The first 9 rows are patterns. Each new row is the sum of 2 different patterns, raised or lowered, with some noise. Before adding, each is slid sideways (what falls off one end comes back at the other), maybe read backwards, and multiplied by a number that may be negative. Names go in the order of the patterns.
Some rows, each with the names of its patterns after it:
[ 16   3   0  -6   8  15   4   3   9 -18 -30  11  14  -9   6  15  18 -16
  -2 -17  32 -12  -7   2  -4 -12 -15   1]	j_92
[-10  22 -37  22   4   7  -6  -9  -5   2   5 -10   0  -6  -5 -21  14 -21
  -4   8 -11  -2   4  -2   0  -3  -5  37]	j_286
[ -3 -11 -11 -11   1 -21 -15   5  -3 -37 -25  12 -20   4   3  -7   0 -15
  -5  25   2   8   9  22 -15   4   1   4]	j_315
[ 14   5  -2  -5   2   7  20 -19  -2  17   5  -2   0   0  -3  -1 -24  -6
  26 -31 -37   5   6  -4 -11 -37  -1   3]	j_948
[ -3  13  -9 -13   1   8 -30   1   3   0   3 -16  -6   4  -3  16   4 -11
   2   5   1 -29 -10   8 -17   0   2  -3]	j_856
[  5  21   2  -8   2  30  16   1 -10   9   5 -18   7  37  10  25 -12 -10
  34   1 -22  18   2  -6   3 -34   3  18]	j_220
[  7   3  -8  -4  10 -10  11  35  18 -15 -10  24   3  -8   2   3 -22  -2
  -6   1  -1   2  -3  -1  -9   4   9  27]	j_976
[-20  16   1  37 -15  -1  22  -3  -8   0   1  -6   2 -17 -15   1  -9  -1
  25  -4  -1   9 -22  -3  20  36   3 -18]	j_285
[  1 -35  -2 -10 -29 -11   3  12   4 -19   4  -3   7   1   0   1  -2  21
   8  -7  -5   2   0  16   2   6   1   9]	j_754

New rows, each followed by the names of its patterns:
[ 14  22  -3  12  40   5   1  38  27  19  26 -20  41   5  -2  11  33  47
  13   2  10  37  15  31  17  -5   3  21]	j_286 j_220
[ 11   2  15  18   2  -4 -22  -4   5 -23   1  13  -7  11   9  18   6  19
   0  -7  23  39   7   0   9   4   8   3]	j_976 j_754
[  1  31 -14   1  15   8 -17   4  29   1   9  37   2  10  26   1   6   0
  13  -3 -15   7  -4   6   5  -7   7  -3]	j_856 j_754
[-12  14  44  21  13   6  24   5 -11   9  55  16  27  -4   0  37   5 -14
  34  13  -1   9 -22  18  27  12  32   2]	j_92 j_220
[ 35 -16  -9  -4   2 -18  -2  14   3  12   8  -5   5  -2  22  32   7  -4
  20  18  17  10   6   8  16  21  10   4]	j_315 j_754
[-22   0 -18  35  44 -25   0  34 -12  -3   2  21  38  25 -29  16  -2  11
  20  21  -4  -6   0  16   6  12  20  -6]	j_92 j_220
[  7   9  -1  -9  -5  -4 -20   9  10  21  32   4  16  10   9  -4  -8  27
  25  17 -10  15  17  14   9  21   2  12]	j_92 j_754
[48 46 17 27 46 33 44 65 51 26 31 52 48 33 28 34 24 37 28 29 53 29 38 26
 41 47 43 47]	j_92 j_976
[-18  12   9   0  -1  28   5   4  14   4 -16  20   5 -26 -11   5  14  -7
  13  25   1   7 -10 -11   9  11  10  11]	j_856 j_976
[ 11  -8  18  24   7  26  13  -4 -17  20  30  32  -3  16 -18   7  10 -12
  -1  14  14  18  18   1  29  25  13  22]	j_285 j_754
[ -3   4  30   7   0   3   1  26   4 -23  -8   6  -5  -3 -23  30  -3  -2
 -15  25  15   2 -18  17  15 -27 -23  11]	j_92 j_220
[ 33  -7  10   3 -19  20   2 -41  -3  17 -18 -13 -33   0  24 -14  -9   2
  11 -25 -29  -3   3  -8 -31  -2 -13  -5]	j_92 j_220
[  8  -8   4  -2 -21  -4 -10  -3  -8 -37  36 -23  39   2   3 -15  -9   0
  17 -11  -8  -3  -8   4  -1  14 -32   5]	j_286 j_754
[ 21 -11  21   6  -6 -15   0  10   4 -21  -9  -6  -9  -1  10 -15  -5   6
  31  17  13  44  -3   6  10 -10  -2  15]	j_315 j_754
[-14 -14 -17  -9  -8  -9  -6  14 -17   0  27   2   8  -1 -20 -15  23   6
  -4 -19 -13   2 -28 -15  -9 -10 -14 -29]	j_315 j_285
[ -1 -30 -12 -28 -17  -9 -10  -7 -22 -25 -23  -5 -13 -29 -28 -12   1 -16
  -3  26 -23 -31 -13 -23 -30 -37  -8 -17]	j_92 j_754
[ -2  13   1  16   8   2  18  -4  -3   4   5   2   1 -32   1 -16  18 -25
   2  -6 -12   0  10 -11  -2  11  -3   4]	j_286 j_315
[ -4  -4   5   2   0   0  13  30 -12  39 -22  27  -5  -2   0  15  12   4
  -5   2   4  -3  14 -13  10 -13  -6  -1]	j_286 j_285
[-31 -41 -42 -34 -39 -26  -9 -39 -15 -57 -18 -60 -33 -49 -68 -49 -34 -22
 -43 -51 -38 -43 -44 -22 -55 -38 -33 -26]	j_286 j_754
[-22  -3   0 -13 -26 -12   5   4 -10  -9   9   1 -24  -9 -15  -6 -13 -18
   2   4 -12  -1   7 -14  16 -14   1 -13]	j_92 j_220
[ 19 -11  16  45   1  -9  26  37  18  -3 -20  32  35  26  29  28  20  28
  43  43  10  24  43  28  25  25  34  18]	j_948 j_976
[  3   9  22  12  14  17 -10  16   6   7  -2  21  18  16   6  15  23  20
  26  14  29  25  14  13  26  30  -2  13]	j_315 j_754
[-31 -30 -50 -31 -33 -62 -42 -33 -55 -41 -36 -30 -38 -48 -32 -34 -36 -42
 -50 -37 -40 -18 -31 -51 -34 -39 -51 -37]	j_976 j_754
[  0  -6   1  -2  11   3  -6  -8 -10  14 -23  13  26   4 -12 -14   9  -1
 -14  -2   0 -47  -3 -27  17 -22  -8 -12]	j_286 j_976
[ -4   5 -20 -20 -40 -17   0  -8 -16   0  -8 -39 -29 -12  -8 -16 -23 -13
 -27 -11  21 -18   1 -16 -37  11  -6 -36]	j_856 j_220
[  9  -8  -1  36  15  -1   6   7   4   5  16  -3 -22  17 -12  13  36 -12
  -4  23   3  -9   8   8  25  12   0   2]	j_856 j_220
[26 21 69 22 31 44 31  9 18 24 50 45 22 34 51 42 39 42 39 36 10 36 46 23
 38 49 49  8]	j_92 j_220
[-10  -8   5  -9 -19  -4   3  -7  -5  -1  -7 -12  -3  -6 -28 -11  -9  -1
  -3 -15 -27   2  -8 -13  17   2  -1  19]	j_948 j_754
[ -1   9  13 -13  19   9   9   8  21  -3   2  13  27  14  -1  10  -9  26
  -5  17  -6  12  10   2   6   0   7  14]	j_286 j_976
[ 22  -5  27  11  28 -24  -2   4  25   7 -12 -19  -4  -1 -22   1   7  -8
 -33 -32   3 -21   2   3  -6  -2 -14   6]	j_315 j_285
[-14   6   5  -3  -6  -9   2  27   0 -17   0 -14  -2   5   1  -9  -4   3
   3  11   6  19  -3  -7  -5 -16  13   5]	j_315 j_220
[-10  13  48  23   1 -17   7  11  -3  29  23   9  -2 -12   6   7  -3   5
   6 -14   1  16   5  -7  34   2  17 -14]	j_976 j_285
[ -5   5  -7 -29  -5 -14   2  -5   4 -12 -12  15  -6 -29 -11  -1 -22 -11
 -15   2 -16   1  -3 -43 -19 -33 -44 -24]	j_976 j_754
[  4 -31 -23 -11 -13 -14 -11 -21 -29 -20  31  -7   1 -11 -18  24  13 -33
  10  16  -3   1   4 -17  -3 -10 -20 -10]	j_315 j_948
[ -1   7 -25 -11   7   1  -3  21  32   8 -21  24  24  -8 -19  28  19  18
 -20  24  16   1   4  14  14   9 -28  -8]	j_92 j_315
[  4   3   1   6  -9  -6 -10 -15   3  24 -10  10  13  -1 -26  -1   6   5
 -16   3   9  -9  -6  -6  36 -20  10 -36]	j_286 j_976
[ 35  34 -13  18  40  23  18  64  28  14  25  20  48  31   9  17   4  22
  29  12  43  12  49  19  30  48  24  16]	j_92 j_856
[ 2 40 16 29 21  7 59 24 40  8 21 27 45 60 25  7 29 24 23 62 27 16 -5  0
  4 30 22 -3]	j_948 j_285
[-17  -5  -2   0  -4  -5 -17 -11 -15  11  -8 -22 -22 -10  -5  -6 -15  14
 -12  -6 -22   7  21   5 -20  12  -2 -32]	j_92 j_315
[27 30 33 15 34 45 28 40 40 33 36 31 33 26 32 23 33 32  1 30 22 22 39 37
 15 26 34 47]	j_285 j_754
[-24 -51 -34 -28  -9 -49 -17 -17 -42 -41 -35 -51 -21 -26 -49 -27 -52 -34
 -53   5 -51 -17 -38 -37 -26 -40 -36 -34]	j_286 j_220
[  9  -4 -11  12  14  19  -6  -5   9   8  -2  -4 -11  -5  11  -8  11 -14
 -15  18   3  -5   2  -8   2   2   5   3]	j_92 j_948
[-22   3 -10 -10  -7  -1  -6 -24  -4  -7   1  -1 -27   5  10  -9 -12   3
   1  15  -1 -14 -24 -11 -12  -4   3 -14]	j_948 j_220
[  1  10  13  -2  -6   1   7  15 -21  -6  18   2 -10 -14  -7  -8   3 -20
 -10  24 -38 -50  -6  12  -2 -25 -41   3]	j_948 j_976
[  7 -10  12   6  14 -33  18  -2 -27   8  15  16  -7  -1  14  -1   9  -6
 -19   4   0   1  13  -9   7  -2   0  -6]	j_92 j_856
[ 10  34 -10  -4  69 -13  -5   3   2   7  35  -2  12   1  34  16  10  33
  17  13  34 -12  -1  31  15  15  14   6]	j_948 j_285
[  5  43   0 -14  -2  -5  -3  -5   0 -24  -3  13   3  -5  -4  11  23 -32
  -6   1  18  -4 -17   4  11 -10  15  -3]	j_856 j_220
[ -6   0 -16   4   1 -12  -9  -4  11 -15   4 -18 -15   6 -10 -17  -2  -1
   2 -13   3  13 -11  11  -6  -9  -1   1]	j_286 j_856
[ 26   1   3  -1  11  -6   8  -3   6  15  -9 -18 -13   2  11  19  -2  -2
 -18  11   9 -10  -5   1  -1   3  -1  -1]	j_92 j_285
[ 15 -10  -2  -5 -41  -5   7   3  10  10  -1  -5 -23 -14  15   4 -39  -4
  13 -40  -5  -5  17  16  -8 -35 -20   2]	j_976 j_285
[ -5 -11  -1  10  23  -5  -1   3   6  -4  29  12 -39   8 -15  -6  10 -24
   3  21 -32 -18   6  -6   5   5 -25  -6]	j_315 j_220
[ 20   5 -29   1 -25 -20   2   6  27   4 -16   5  16  13  -1  -4   8   1
   8  12  19   3  14  -6   8  24   3 -10]	j_220 j_754
[-16   0  -4   1   1  12 -19   7 -21  -5   4  -8  -2  17 -13 -17  17   7
  12 -25  30 -23 -12  -4   8  27   8  -1]	j_286 j_976
[ 16 -15 -17  -5  -7 -17 -23  -2   2   1   2   8   9  15  -5  -6  10 -29
 -29  26  21 -23  -5  23  13 -23  -5 -19]	j_92 j_976
[ 42  -6  34 -20  14   7  36  18 -19  14  -5   1  -1  -1   9  -2 -38  12
 -24 -10 -11   4  -2   4  -4   1   6   7]	j_286 j_315
